There are 3 ways to turn a row about zero (a turn may also mirror it). The second row of each pair is the first, turned, with some noise. The first 27 pairs use one turn. New pairs use 2 turns, one after the other, and a turn may come again.
Some pairs, each with its turns in order after it:
[  7  21 -12  24  16  15 -24 -23]
[ 18  33 -25  -5 -14 -21   3   8] -> B

[ 15  -4  16   3 -24 -10 -19  13]
[ 5 -4 36  7  6 15 -9  4] -> S

[ 15  -4   9  19  16 -19   4   8]
[ 10 -12  11 -27 -16 -15  -7  -7] -> B

[ 20 -18  -6   5  15 -24   3  -3]
[-16 -12  12  18  -7 -19  -8 -15] -> S

[ -1 -14 -14   0 -28   1  -4  13]
[  9  -9 -23 -10 -10   5  -7 -19] -> M

[ -9  26  -8  -8 -26  24  22  11]
[ 25   8  -2 -38 -13   3  14   8] -> S

[16 20  7  1 25 -6 14  5]
[ -3  21  -6   2 -15  -8 -15 -20] -> S

[-22  -8  26  -3 -26  -2 -13  -2]
[-8 -3 -6 -5  1 40 14 13] -> B

[-22   4 -10  -4   3  16  25   8]
[ 11   4 -23 -16 -15 -13   7  17] -> S

[-27  23   9  12 -12  18   0  11]
[  7  20  -8 -22  -4  21   0  24] -> S

[ -1  -8 -16   5 -10 -20  13  28]
[ 28   6 -21   9  -8  14   3 -11] -> M

[  8   5 -21   9 -11  -1   6  10]
[ 16  10  17   7   5  -2  -2 -14] -> B

[-26   8  18  23 -24   1 -10  -8]
[ 11  13 -13 -14  -4  38   2  12] -> B

[  0  10 -24  -2 -18   7   3  27]
[  9 -11 -17  18 -13  -1   4 -27] -> M

[  0  10 -19  17 -26 -17  -9  -3]
[ -1 -18 -15  10 -13  28 -16  -1] -> M

[-20 -25 -23  15  16 -13 -18   4]
[  0  34   6  -9 -17  22 -20 -14] -> M

[  7  14  -2  10   2 -10   0 -23]
[-12  -5   3  10  -3  12  -6  22] -> M

[ 11 -24 -12  15 -14  18 -18  24]
[  6 -24  15  -9  21  -9 -22  22] -> S

[ 23   0 -25 -23  24  22 -13  10]
[-21  14  11  21  -1 -40   8  -3] -> B

[ -7   6 -11 -27  -2  18   1  -4]
[ 22   1 -13 -10  11  -5  18  -4] -> S

[-11 -23  19   6  14   2  -7 -28]
[-16 -10 -34 -23  -2   1   8  -2] -> B

[  5   8  15   6  -5  12 -15  -4]
[-17 -12   6  -4  15   1  -4  -6] -> M

[  1  -8  16   7  19 -23  26 -19]
[14 18  5  0 10  0 -2 38] -> M

[ 20  10  25 -28   8  17 -21  23]
[-15  -9   4 -10  27 -10  40 -22] -> M

[  6  -6   6  13 -25 -13   9   6]
[ 14  -8  11  -6  -5  21   4 -14] -> B

[ 10 -11   8  20 -25 -15  27   0]
[-10 -22  18  -5 -34   5  -2   6] -> S

[ -9  -8  23   9 -19 -11 -14  -8]
[  3  -8 -10 -12  -8  30  16   7] -> B

New pairs, each followed by its turns in order:
[-24 -17  -2 -11 -14 -17   9  -2]
[ -9 -16 -26 -12   4  -4  19   1] -> M M

[ 17 -26  17   1  19 -10  26  13]
[-24 -19  33  -2  11  14  -1  14] -> S S

[  0  14   9  11 -18 -17  15 -28]
[  4  15 -18 -12  15   0   1 -32] -> M M

[ 11 -22  24  -9  28  22  17   9]
[10 13 15 23 -1 20 30 24] -> M M

[  6 -17 -25   9 -20   9  16  10]
[-15  -2 -20   4 -27  21  -8   1] -> M M

[ 16   6  21  11 -14   6  -8  -8]
[  8 -18  11 -26  -2   7  10   3] -> B S

[  1   7 -15  16  19 -12 -13 -25]
[  2   7 -20  -9  29   0 -10  16] -> S B

[ -7  19  23  -7   3 -16  21   1]
[21 11 -2 21 -8 22 -5 -5] -> S B

[-21  19  27  25  -9  13  18  25]
[ -2  -9 -18 -32 -33 -27  12  -9] -> M B

[-12  24 -20 -22  16   9 -25 -13]
[ -9  20  17  33 -16  -9  12  23] -> S M

[ 24 -21 -20  11 -25  24   1 -27]
[  6   4   1 -14 -43  27  -3 -25] -> M M

[ -8  12 -14 -20  26  -1 -20  -7]
[ 22   0 -12  -6   9 -26 -21   9] -> S B

[ 15 -10  23 -25  13  14 -18  -6]
[ 36  -7   0   1 -18   5 -22  -9] -> B M

[ 18  -1   4   9 -12 -27 -10  -5]
[ -5 -20   4  12  -9   5  -1 -24] -> B B

[ 13 -17 -20 -27  13   1   0 -25]
[ 32 -25   1  10 -18   5   9 -12] -> M M

[ -4  -7   8 -17  -1 -21   7   4]
[ 10  19  -4 -18   5  -9  -1  -7] -> B M

[ -8 -13   2  18  15 -16 -21   4]
[  4  12  23   7   9  13 -16 -19] -> S M

[-21 -15   6  24  20  22  22   8]
[ -2   0  25 -10  26 -24   9  25] -> S S

[  0  -7  -8  15  27 -20   6   0]
[ 12  -2  16   1 -11  26 -17  -5] -> S M

[ -1  -4  15  11   2   5  14 -23]
[-17   2 -11  -8 -27  -1  -6  -7] -> B M

[-22   4  19 -11  16  26   5 -27]
[-16  11  -4 -16  30 -21  11  26] -> B S

[ -1 -13 -21  25  14  26   7  10]
[-33  21   7  -7  17  13  11  -9] -> M S

[  1 -12  13   6  -7  14   2 -23]
[-17  12 -10   3   8  -2   9 -22] -> S B

[ 12 -17 -22  -6  -5  26 -11 -15]
[  4   0   9  26 -15   6 -18  25] -> B M

[-14   1  -4 -17  26  10  10 -13]
[  3  21   8   2 -14  23  -2 -11] -> B M

[ 15  25  -4   8  14  -1  -4 -23]
[ -2  -6 -27   7  -8  26   7   1] -> B M

[-28  -7 -24 -10  -5 -21   8 -10]
[  2   6  12  24 -20  25  17 -10] -> M B

[-21 -17 -15 -19  18   2  27  15]
[-20   0  34  -4 -16 -25   5   6] -> S S

[ -1  -6  -5 -17  13  11 -23 -11]
[ -1 -13  -8  10  13  20  -8  18] -> M B

[  9   2 -19 -25  10  -5   8  17]
[  2 -14   0 -35  -9   5   0   9] -> B B

[ 15  18  -1   5  -5 -24  16   2]
[-11   0 -23 -20  21   5   3   6] -> B M

[ 13  24  -9 -21  -3  -2  25  17]
[ -1 -29 -11   0   0  11  21  25] -> S M

[ 25 -10 -10 -14  11   3 -23 -18]
[ -3   3   5  12  33  15 -16  14] -> M B

[ 17   8 -15  -7  24   2   4  14]
[ 22 -14  -3  -3   1 -10  15  19] -> S B

[ 12  -5   4  16   1 -17   0  -8]
[ -5   5 -14 -10   5  21   5   7] -> S B

[ -6 -15 -12 -14  16 -27  10 -17]
[ 29  15  23 -22 -10   2  -2   3] -> M S

[  2  19  19  24  -8 -14  15  -3]
[-22 -12 -23 -17   3  -7  10 -15] -> B M

[-16   2  11  18 -15 -25  -3  -1]
[ 33  -9  -3  -3   7 -12 -11 -11] -> B S

[ -3  25 -24   8  20  24  -6  -7]
[ 10 -12  21   0  10  19 -34   1] -> M M

[ 23  -5   1  15 -12 -19  21 -25]
[-10  -8 -24   1  12  33  13  -9] -> S B

[-27  -2  21  21 -21 -12   4   0]
[ 34  -9 -13 -12  21  -6  -6  -6] -> B S

